The same things were measured in two ways. Each way mixes the same 9 hidden numbers, adds some noise and spreads widely along 6 directions of its own, which tell nothing about the thing.
In the rows, 128 means zero.
Some things both ways: the first way, then the second way.
[149 145 123 142 156 105 100 114 128 182  91 117 154 150 120 125  98 150
 112 121 137  96 162 130 141]
[ 94 134 115  96 125 166 112 147  56 139 122  65 126 140 143 113 155]

[140 149 139 172 132 112  99  93 110 150 119 157 155 106 145 160 108 145
 117 108 113 107 111 132 160]
[ 70 124  93  96  90 129 144 137 112 144 135  99 121 151 189 129 124]

[ 92 114 113 148 113 101 138  89 153 169 124 114 152 159 159 130 142 123
 115 109 140 151  99 179 141]
[111 125 115 156 116 146 148 119 191 122 105 151 148 145 112 142 140]

[135 122 141 104 138 144 135 155 127 126 127 134 123 139 131 115 150 125
 126 138 122 139 143 121 134]
[114 132  57 158 170 140 136 135 100 163 131 112 158 144 139 132 149]

[130 120 141 119 120 125 122 131 128 126 138 113 112 137 117 128 132 135
 131 123 110 149 129 112 134]
[112 113 137 125 123  91 136 117 143 137 124 147  90 110 115 135 123]

[141 116 133 112 125 136 125 151 123 125 123 130 124 136 131 128 125 129
 129 136 127 119 139 123 121]
[143  86 155 146 140  98 145 145 125 120 118 144 103 121 100 124 140]

[112 116 104 102 161 119 130 192 104 127 138 164 120 127 111  86 151 111
 117 148 129 149 140 109 124]
[127 164 128  95 133 132 114 118 106 137 154 125 107 142 117 123 117]

[170 123 154 109 123 144 101 151  95 142 137 152 128 110 125 110 112 148
 126 129 103 103 128 104 115]
[165 126 160 139 167  92 135 141 109 112 132 148 124 149  44 138 138]

[123 106 143 101 127 128 137 135 144 129 138 113 122 152 124 120 146 136
 133 140 119 132 144 124 125]
[141 111 131 138 143 120 133 122 147 139 119 161 124 126 110 123 141]

[123  91 136 134 130 122 124 112 127 107 141 167 145  86 147 124 128 131
 133 117 118 122 102 119 150]
[156 151 181 125 113 136 137 155 151 116 140 165 108 129  74 122 148]

[131 143 135 148 112 126 103  90 138 114 144 114 134 103 127 161 108 144
 141 100 120 129 115 111 144]
[122  95 141 118 131 117 137 134 157 149 126 152 120 145 155 106 138]

[183 161 154 145 119 135 115 139 113 140  84 111 124 151 121 130  94 133
 125 136 119  90 147 144 144]
[128 144 146 162 126 165 103 105 127 123  82  99 135 146 104 132 161]

[114 112 133 140 128 121 126 125 139 106 145 145 145  98 142 117 158 133
 127 118 132 159 118 100 167]
[100 152 158  94  98 188 121 106 174 129  93 116 169 133 156 121 162]

[150 127 147 128 151 130 113 137 126 137 133 133 146 117 122  85 130 149
 125 122 122 124 138  80 151]
[128 149 137 153 148 147 110 124 127 140 113 122 152 137  84 151 144]

[131 134 139 140 126 138 141 136 140 113 131 132 111 139 104 136 109 102
 153 129 117 136 102 132 118]
[119 153  90 162 141 118 107 122 108 182 149 136 126 140 134 156 107]

[ 86 104 113 121 109 126 103 153 127 113 139 118 119 123 131 175 145 119
 140 123 115 170 129 128 119]
[138 149 147 134 161 119  99  98 144 161 106 132 117 112  90 129 156]

[131 154 108 136  96 136 118 145 119 122 131 143 118 112 129 153 133 105
 131 126 147 147 114 152 117]
[121 171 181  75 129 163 100  94 152 132 105 111 158 133 122 110 165]

[122 128 121 142 112 116 127  81 157 164 123 128 146 127 139 137 128 127
 127 104 148 142 108 157 136]
[110 126 127 123 120  92 158 161 134 149 158 155 107 104 119 138 132]

[102 122 130 126 151 121 148 131 155 120 141 115 150 150 135 104 155 128
 129 140 134 129 136 125 147]
[111 115 121 140 107  76 142 143 142 177 159 160  56  81 161 143 102]

[141 132 143 120 145 146 149 118 110  77 160 171 123 102 154 126 130 125
 125 125 115 100  99 120 147]
[131 128 145 149 134 121 128 146 152 128 139 156  92 121  59 123 140]

[140 129 132 109 135 127 117 152 104 150 128 139 123 151 129 138 129 143
 115 144 116 108 147 126 110]
[101  69 115 126 127  81 146 122 131 128 125 144 110 142 138 130 109]

[110 118 127 112 118 131 132 149 108 107 156 125 136 145 164 131 148 138
 116 145 118 106 124 133 121]
[107 110 115 141 139 133 139 112 147 141 101 115 124 128 140 149 120]

[136 120 129 132 136 107 111 135 135 163 118 127 152 129 122  96 143 150
 115 130 142 139 154 103 149]
[115 123 116 123 128 126 145 131 133 142 129 136 140 126 147 146 126]

[123 118 118 117 117 105 127 118 124 166 140 128 134 151 143 113 144 146
 105 127 138 133 128 137 123]
[125 108  82 101 149 132 172 135 150 125 143 149 139 162 144 126 114]

[151 159 123 124 114 138 101 129 119 141 138 118 135 119 129 132 116 147
 123 117 140 114 135 112 116]
[153 118 134 129 199 111 131 139 107 149 128 125 133 134  82 126 148]

[ 97  96 115 139 123 105 131 134 129 128 134 127 131 145 140 130 133 122
 127 122 123 152 106 134 133]
[115 133  96 116 118 123 154 143 124 150 146 125  84 134 156 143 102]

[156 126 127 139 108 111 112 129 138 157  87 103 112 155  97 142  90 126
 136 124 134 132 143 141 121]
[115 129 115 163 134 138 115 125  94 144 114 115 138 129 113 154 132]

Other things, the second way, with their names:
<824>: [108 102 134 115  87 112 156 140 154 137 136 146 101 154 189 122 109]
<312>: [119 105 127 113 127 100 150 137 121 143 129 134 116 121 149 141 123]
<1073>: [125 142 130 141 141 136 119 121 112 129 122 126 148 113  93 139 151]
<177>: [122 136 108 132 134 151 134 141 133 148 130 121 115 145 138 116 140]
<233>: [142 125 161 141 108 108 129 157 160 152 153 162  76 144 140  94 139]
<419>: [127 116 110 131 134 122 141 130  99 121 127 131 150 139 130 121 150]
<1022>: [140 125 122 148 153 155 122 134 140 146 102 107  94 149 111  99 166]
<953>: [117 126 159  79 100 125 149 127 141  92 137 136 111 157 117 121 112]
<462>: [149 140 165 144 132 128 106 120 187 150 118 164  85 127  88 110 151]
<1190>: [147 147  58 166 206 166 116 142  87 185 126  97 123 111 105 135 154]
<657>: [123 125  94 162 151 125 152 140 137 139 128 130 130 153 117 135 136]
<384>: [131 148  99 118 174 131 108 111 118 155 148 146 150 143  88 149 112]
<3>: [123 166  91 133 166 162  98 136  76 183 144 106 136 119 107 160 120]
<1297>: [119 120 103 142 131 111 141 131 116 152 146 146 105 111 132 156  97]
<224>: [108 128 129 154 126 127 122 122 126 130 108 118 117 120 101 121 163]
<428>: [ 91 126 105 109 123 135 147 144  90 125 137 105 124 126 124 149 117]
<1229>: [159 157  95 114 166 150 144 146 137 135 154 148  86 114  71 124 133]
<797>: [105 125 103 144 138 135 134 140 176 173 125 139  91 120 109 148 124]
<1181>: [126 137 200 134  76 122 114 139 136 120 122 132  73 127 117 109 145]
<523>: [137  80 154 141 117  88 158 140 164 109 118 160  98 155 122 110 136]
<1082>: [123 157 159 118 106 171 112 122 127 119 105  97 109 164 118 105 158]
<1169>: [132  89 120 130 126  70 159 153 171 150 167 196  83 129 140  84 140]
<126>: [134 161 140 119 120 164 122 105  85 112  91  88 141 107 124 153 148]
<740>: [114 130  87  95 157 145 147 152  72 133 137  82  80  93 116 108 155]
<354>: [131 125  99 107 157 131 156 140 143 118 148 132  91 162  95 111 122]
<574>: [140 127 141 159 140 119 120 141 158 143 129 156 100 138  84 105 160]
<327>: [135 103 130 165 141  98 132 122 146 139 123 164 120 121 102 138 130]
<50>: [ 96 136 148 105 105 120 118 121 149 146 131 133  85 115 118 123 131]
<302>: [130 101 157 155 141 113 125 132 114 109 112 136 120 122  61 142 136]
<1087>: [126 135 114 174 155 117 109 101 157 156 119 154 128 117  84 155 126]
<275>: [125 162 125  99 149 116 112 132  76 177 144  96  91 106 141 126 135]
<1262>: [146 158 193 109 151 109  99 108 115 121 108 122 105 109  36 134 158]
<1153>: [123 133 105 166 154 109 108 150  78 167 155 133 118 134  90 156 113]
<609>: [126 142 136 125 146  89 138 131  88 125 140 120 110 115  81 164 115]
<238>: [123 135 120 116 140 127 128 157 111 161 161 127  83 134 121 143  94]
<900>: [132 108 113 151 149 103 138 146 128 157 137 142 129 173 137 120 134]
<128>: [103  99 100 140 108  98 165 131 109 138 123 110  97 141 201 124 117]
<938>: [ 87 116  78 179 126 132 137 124 138 146 114 127 149 128 134 145 140]
<605>: [125 124 141 150 142 145 119 132 118 139 109 118 160 142 117 135 150]
<1243>: [114 118 148 135 135 149 121 114 116 122  90 104 172 148 119 151 138]
<18>: [154 143 142 123 167  95 113 136 107 174 150 138  86 108 109 123 134]
<631>: [147 103 118 188 168  91 127 152 133 164 141 159  80 135  68 149 110]
<1267>: [129 108 161 126 114 131 133 112 146 109 108 142 169 184 142 127 129]
<348>: [157  65 153 141 151 156 152 126 150  84  77 117 136 198 134  75 165]
<507>: [175 123 170 159 167 116 126 145 148 110 125 172  94 107   4 123 163]
<920>: [113  92 124 121 134 134 145 141 160 134 120 131 131 178 141 110 138]
<682>: [119 116 168 127 128 122 124 133 117  98 123 130 110 133  53 142 122]
<1188>: [ 90  96  75 159 140 142 144 114  98 114 104 110 183 152 128 154 127]
<572>: [122 134 144 150 123 110 117 106 164 148 117 153 101 113 103 142 129]
<1134>: [134 129 151 112 137 106 154 136 121 129 109  88  55 115 118 142 123]
<1295>: [136 141  99 124 134 118 142 154 113 140 169 149  82 134 111 110 129]
<1133>: [139 145 172 121 150 123 107 150 116 146 138 120  92 124  70 113 155]
<311>: [107 137 125 135 132 122 106 125 176 169 156 176 122 152 102 125 119]
<647>: [137 126 138  96 136 125 120 127  95 146 124 103 113 153 170 101 143]
<1014>: [142 108 157 137 127 153 141 124 174 102  86 132 117 150 110  99 167]
<887>: [106 139 140 117 141 127 106 118 119 128 121 124 122 110  60 132 150]
<716>: [112 172  90 114 125 152 132 135 135 185 147 116  85  94 171 132 129]
<1232>: [145 114 128 149 141 126 143 147 151 147 132 151 113 139 128 138 121]
<866>: [113 127 102 119 130 160 124 129 126 132 135 130 128 162 125 112 131]
<344>: [124 148 127 122 148 127 117 121 143 160 139 144 134 141 114 133 127]
<48>: [158 114 192 155 148 115  99  82 154 109  77 156 154 108  65 126 172]
<1172>: [113 129  89 148 140 124 125 131 158 173 153 154 104 155 128 143  95]
<243>: [103 115 154 141 107 113 131 104 154 119 109 150 150 146 116 151 120]
<989>: [118 134 124 107 153 126 121 120 128 161 131 120 146 144 151 118 143]
<571>: [138 122 112 166 147 114 126 121 155 161 125 160 121 146 116 150 113]
<230>: [104 110 135 152 154 128 107 133 117 150 118 123 141 126  86 141 142]
<47>: [122 134  78 144 185 123 107 131 117 190 153 143 141 162 111 136 118]
<529>: [121 125 128 135 136 101 131 126 158 158 146 163 108 134 118 144 105]
<674>: [125 116 163 156 114 145 113 115 161 116 104 145 133 156  99 118 146]
<247>: [136 143  95 130 156 160 127 139 109 155 141 126 137 142 127 135 128]
<782>: [142  95 157 115 121 134 143 128 158 111 101 139 114 148 138  96 154]
<107>: [124 119  90 163 150 102 143 157 119 168 153 141  96 121 121 145 118]
<1317>: [123 143 148 112 125 143 120 125 142 138 122 122  84 109 102 128 133]
<637>: [106 113 121 133 120 134 140 129 110 139 105 105 142 100 160 144 148]
<1045>: [ 83 147 156 168  99 127 100 133  93 139 114 102 138 108  91 179 130]
<164>: [137 100 120 115 134 109 139  98 149 103 120 156 128 192 124 102 124]
<1233>: [ 99 113  93 161 139 141 124 145 121 171 126 102 130 186 161 149 103]
<1038>: [156 147 120 135 167 159 109 112 124 136 110 116 122 153  89 126 143]
<1023>: [125  88 130 148 131 134 156 138 125 113  89 101 116 139 152  92 179]
<634>: [113 115  71 129 154 119 155 125 143 155 136 135 149 154 167 128 128]
<1165>: [135 129 167 163 119 132 111 113 143 130 108 149 130 119 100 137 140]
<835>: [ 88 104 148 141 107 132 110 113 150 147 101 133 169 160 155 122 147]
<1093>: [143  87 120 152 175  60 152 137 117 135 127 147  89 140  83 129 131]
<615>: [150 137 139 153 127  99 138 136  97 117 132 134  88 120  84 159 112]
<930>: [135 129 119 165 135 118 128 126 148 144 120 147  95 110  99 135 139]
<353>: [132 143  78 135 174 145 133 158  96 172 153 125 134 126 127 102 167]
<936>: [131 126 146 102 123 112 127 132 143 131 151 155  90 160 106 117 109]
<1205>: [105 131 115 128 135 163 135 107 144 115  95 102 179 173 134 134 145]
<110>: [123  95 193 122 104 126 114  97 171 116  83 151 155 158 141 111 152]
<40>: [142 153 198  93 123 143  98  94 158 113 101 127 114 127  90 103 161]
<10>: [146 154 158 122 158 145 105  97 111 133  92 106 165 130 108 137 162]
<60>: [143 135  89 152 159 111 137 154 114 173 158 139  93 140 128 141 109]
<984>: [124 155 109 121 155 178 115 122 121 142 116 117 147 128  88 142 144]
<244>: [157 104 103 134 137 115 148 105 132 116 109 149 122 150 143 111 140]
<591>: [112 126 152  79  93 110 142 115 182 129 136 156  77 139 143 109 117]
<774>: [142 167  68 136 202 135 113 143  67 164 158 122 148 127  66 131 156]
<1104>: [ 93  79 137 165  80 106 162 140 190 137 106 159  93 119 154 142 126]
<527>: [145 147 121 136 166 101 116 135 121 173 150 141  62  89  80 139 120]
<560>: [128  97 154 139 110  73 145 116 153 122 117 159  55  88  98 154  99]
<905>: [134 124 149 128 130 196 119 101 157  88  84 128 186 180 104 109 162]
<1277>: [142 128 116 129 152 138 135 135 117 132 127 128 122 141 107 127 136]
<57>: [126 135 114 192 155 121 120 140 127 183 126 136  93  65  94 172 124]
<515>: [ 91 134  43 102 153 140 168 145 100 149 147  96 134 142 162 131 131]
<72>: [142 106 142 152 134 117 136 151 124 125 134 142 115 172 114 109 136]
<599>: [126  95  93 148 149 113 142 127 112 137 127 143  92 103 111 135 121]
<474>: [142 130 146 155 130 170 131 150 134 116 110 133 156 154  97 121 164]
<94>: [132 123 117 146 142 129 127 127 146 156 123 139  96 114 126 119 143]
<1072>: [110 121 142  91 110 184 139 130 135 114 102  90 104 122 152 116 139]
<1192>: [128 145  78 124 161 141 138 121 102 144 127 100 151 158 146 139 130]
<401>: [152 143 156 108 123 108 132 131 121 134 138 151 117 120 125 110 156]
<917>: [135 145 122 137 149 176 119 119 102 115  94  98 161 157 101 110 179]
<363>: [142 135 124 183 161 136 125 116 138 112 105 149 137 117  23 160 142]
<745>: [139  85 183 108 138  97 140 109 123  79  99 138 122 124  70 147 120]
<785>: [127 148 128 143 144 159 114 139 142 151 133 126  86 114  80 135 127]
<140>: [104 127  98 135 145 120 131 156 119 161 158 130  95 116 102 151 107]
<771>: [137 140 113  93 191 150 123 115 102 147 118 107 157 120 110 127 154]
<974>: [109  94 118 139 142 122 135  99 151 124  91 130 135 138 115 138 129]
<200>: [ 92 123 136 102 113 157 120 103 132 123 106 115 163 153 147 138 125]
<1268>: [100 119  74 138 160  74 149 114 161 167 138 160 125 105 104 165 117]
<886>: [140 114 151 139 131 154 129 114 114 113  82 112 165 154 138 122 161]
<321>: [ 95  87 112 148 115 108 159 138 115 126 118 119 131 131 157 144 125]
<135>: [113  86 140 102 134 105 140 135 134 137 118 127 136 169 157 111 136]

Some of these things the first way, each followed by its name:
[107  98  89 147  87 116 165 153 134  82 114 136  81 150 134 175 125  72
 141 127 155 181  88 157 113] -> <1072>
[175 166 173 142 124 162 114 110 121 126 132 130 137 118 134 139  96 141
 141 118 104  82 112 124 131] -> <900>
[154 127 140 112 138 142 114 142 113 154 117 130 144 144 150 125 126 151
 113 131 126 100 151 116 124] -> <920>
[186 174 135 140 116 123  98 101 138 158  82 115 116 113  96 147 108 142
 121 108 148 138 169 124 161] -> <1169>
[148 127 145 122 121 145 120 135 111 105 138 135 119 107 139 120 127 131
 129 113 110 138 113 108 150] -> <657>
[119 158 104 163 115 101 119  81 124 159 133 129 133 139 129 159  85 122
 126 103 132 109  86 175 111] -> <936>
[111 103  91 144 122  87 100 123 135 144 117 125 132 125 109 155 105 136
 131 117 147 142 138 114 119] -> <3>
[120 117  99 128 105 110 100 140 112 109 110 118 126 128 145 192 119 138
 118 135 141 114 158 141 125] -> <1190>
[179 153 151 163 147 123 113 108 133 155 100 140 147 119 108  99  88 138
 131 111 127 102 123 108 156] -> <1045>
[136 135 134 137 150 121 118 133 146 140 106 105 141 141 118 107 132 136
 124 122 134 143 156 103 163] -> <462>
[127 149 124 148 102 136 120 130 132 107 129 119 110 125 112 167 109 105
 151 117 126 146 107 139 119] -> <275>
[133 139 142 140 127 109 130 117 120 131 138 115 130 155 133 122 125 148
 117 137 114 106 127 126 142] -> <560>
[143 150 120 135 129 117 118 132 124 130 119 117 126 142 123 134 120 137
 118 130 140 119 147 117 138] -> <527>
[135 143 129 130 104 145 117 141 114 108 103 117 122 131 154 165 123 116
 125 127 125 120 132 170 142] -> <1023>
[144 152 121 136 136  93 125  93 109 145 134 141 152 133 160 119 133 167
  85 136 144  72 145 138 157] -> <1229>
[119 126 127 136 149 146 130 141 135  95 123 148 139 104 133 129 126 103
 144 120 127 132 116 128 150] -> <233>
[143 157 128 137 111 142 131 154 136 152  97 108 119 171 112 151 105 100
 142 142 137 121 131 172  98] -> <647>
[169 124 133 113 117 105 103 139 102 111 112 120  96 128 106 146 114 162
 115 140 121 113 178  92 144] -> <599>
[128 125 118 122 143 117 152 142 132 163 135 140 123 159 117  63 136 111
 118 124 138 155 105 130 123] -> <953>
[157 148 152 142 127 120 133 120 115 149 122 131 141 154 133 104  99 136
 121 142 112  69 115 158 128] -> <615>
[159 125 152 137 112 134 145 100 158 138 112  87 114 174 132 132 117 140
 132 109 133 143 126 108 140] -> <797>
[140 130 108 113 130 119 140 151 113 122 109 136 104 152 136 137 143 121
 104 139 148 137 153 136 137] -> <740>
[150 138 157 121 133 142 143 126 138 127 123 117 117 149 119 104 124 121
 135 125 113 129 122 133 142] -> <917>
[152 134 129 127 123 110 120 125 119 157 120 127 113 143 109 112 116 136
 116 124 126 132 132 126 130] -> <1188>
[106 120 120 146 110 118 159 121 143 131 164 135 104 154 113 120 121  98
 147 115 124 170  59 128 100] -> <745>
[166 105 159  96 111 143 144 144  96  80 150 156  88 119 135 126 127 135
 126 141  98 111 118 106 127] -> <363>
[163 150 148 121 120 139 110 138  78 125 155 165 135 103 148 117 117 151
 114 139 105  70 115 125 122] -> <609>
[133 109 142 125 130 149 121 154 141 143 127 128 119 138 110 128 128 118
 148 116 116 176 121  90 114] -> <135>
[148 151 129 136 138 118 112 122 139 167  85 102 129 150 112 115 119 128
 117 114 136 147 154 138 158] -> <224>
[125 133 127 112  99 124 135 120 137 191 128 111 125 181 145 149 154 135
 110 134 141 144 136 168 102] -> <1268>
[150 158 110 166 117 106 121  89 131 141 124 118 131 136 119 139  77 135
 127 106 149 101 106 129 124] -> <238>
[141 161 147 142 134 135 146 118 137 111 147 127 121 138 121 112 130 124
 133 125 124 129 109 114 147] -> <1087>
[108 151 109 142 135 119 118 141 115 133 135 140 144 126 137 129 139 118
 118 131 134 127 122 146 137] -> <40>
[121 116 133 128 117 138 146 138 130 106 127 123 120 147 151 136 137 111
 130 126 124 140 108 145 139] -> <1014>
[139 109 133 112 104 133 130 154 116 129 113 159 104 130 120 164 127 107
 136 146 120 132 127 163 105] -> <419>
[128 130 148 136 143 132 114 120 118 135 135 136 153 124 148 120 128 141
 123 120 106 110 119 124 150] -> <523>
[144 126 137 115 112 135 145 143 124 128 140 134 103 152 119 126 122 118
 134 140 124 126 114 136 102] -> <200>
[103 123 140 132 162 117 115 139 116 120 168 144 117 111  99  90 141 127
 133 107  84 181 100  72 156] -> <164>
[ 94 134 114 123 110 123 128 109 127 113 183 132 137 118 152 150 148 137
 127 124 130 124 104 132 115] -> <771>
[117 131 122 147 106 109 112 112 126 129 140 110 111 135 122 151 121 133
 130 104 117 164 107 116 136] -> <974>
[113 140 124 122 131 126 143 106 133 145 137 117 136 164 150 140 129 126
 118 129 128 105 119 172 120] -> <50>
[139 145 112 135 127 117 119 123  89 113 146 152 110 109 140 124 121 134
 105 107 125 135 103 112 147] -> <354>
[149 155 143 137 139 140 117 108 112 120 139 140 145 112 140 127  94 135
 131 117 112  73 108 139 135] -> <72>
[145 148 134 129 135 122 115 115 132 138 142 114 134 127 115  99 120 149
 123 117 128 122 133  99 140] -> <529>
[163 152 144 109 173 153 112 151 105 128 131 150 159 114 144  92 128 153
 110 138 127  71 159  94 145] -> <1133>
[134 121 159 117 136 143 129 141 136 119 138 147 137 113 121 114 147 127
 140 141 109 129 130 119 143] -> <401>
[136 113 153 114 130 148 143 149 123  87 148 149 111 120 127 133 140 122
 142 141 107 131 119 107 130] -> <327>
[156 151 131 130 118 125 141 123 124 137 146 145 102 138 104 131 113 126
 131 130 133 124 112 117 103] -> <384>
[128 122 132 134 150 127 123 120 120 123 143 156 141 118 128 144 100 130
 139 127 114  90 111 123 116] -> <1153>
[ 97 133 108 125 147 116 120  97 152 140 137 121 159 118 142 128 146 135
 120 112 145 132 138 141 153] -> <353>
[122 155 109 166 116 118 163  77 142  96 143 125 121 143 148 155  99 106
 132 106 147 110  72 159 135] -> <785>
[157 108 159 115 136 146 140 171 117  83 118 147 101 125 121 123 144 123
 135 144 108 146 143  88 154] -> <930>
[140 148 144 114 142 153 137 148 114  97 147 111 128 143 148  96 126 130
 125 131 112 100 121 119 139] -> <348>
[135 143 137 126 125 137 129 133 113 131 146 134 131 127 143 100 137 132
 119 121 117 128 107 124 138] -> <1205>
[183 149 134 134 131 135 153 129 128 133 110 144 106 152 118 120 108 122
 122 130 151 116 127 113 123] -> <140>
[128 116 136 121 117 138 152 140 147  98 133 123 108 140 114 123 124 100
 152 135 125 139 110 140 120] -> <1165>
[123 131 147 136 126 121 129 103 147 160 143 111 158 154 141 120 132 149
 127 128 122 106 122 137 127] -> <312>
[113 120 126 122 149 131 140 135 135 113 137 128 127 135 125 105 129 111
 134 122 121 138 113 128 139] -> <674>
[ 98 132  96 138 122 117  99 143 126 128 131 129 141 115 127 164 125 119
 134 123 140 139 131 137 118] -> <18>
[131 134 133 127 123 127 145 140 135 107 121 121 133 148 147 128 153 127
 118 149 141 119 146 141 152] -> <716>
[134 152 122 133 112 143 120 139 133 122 136 128 117 116 115 138 130 113
 140 116 136 158 116 119 124] -> <989>
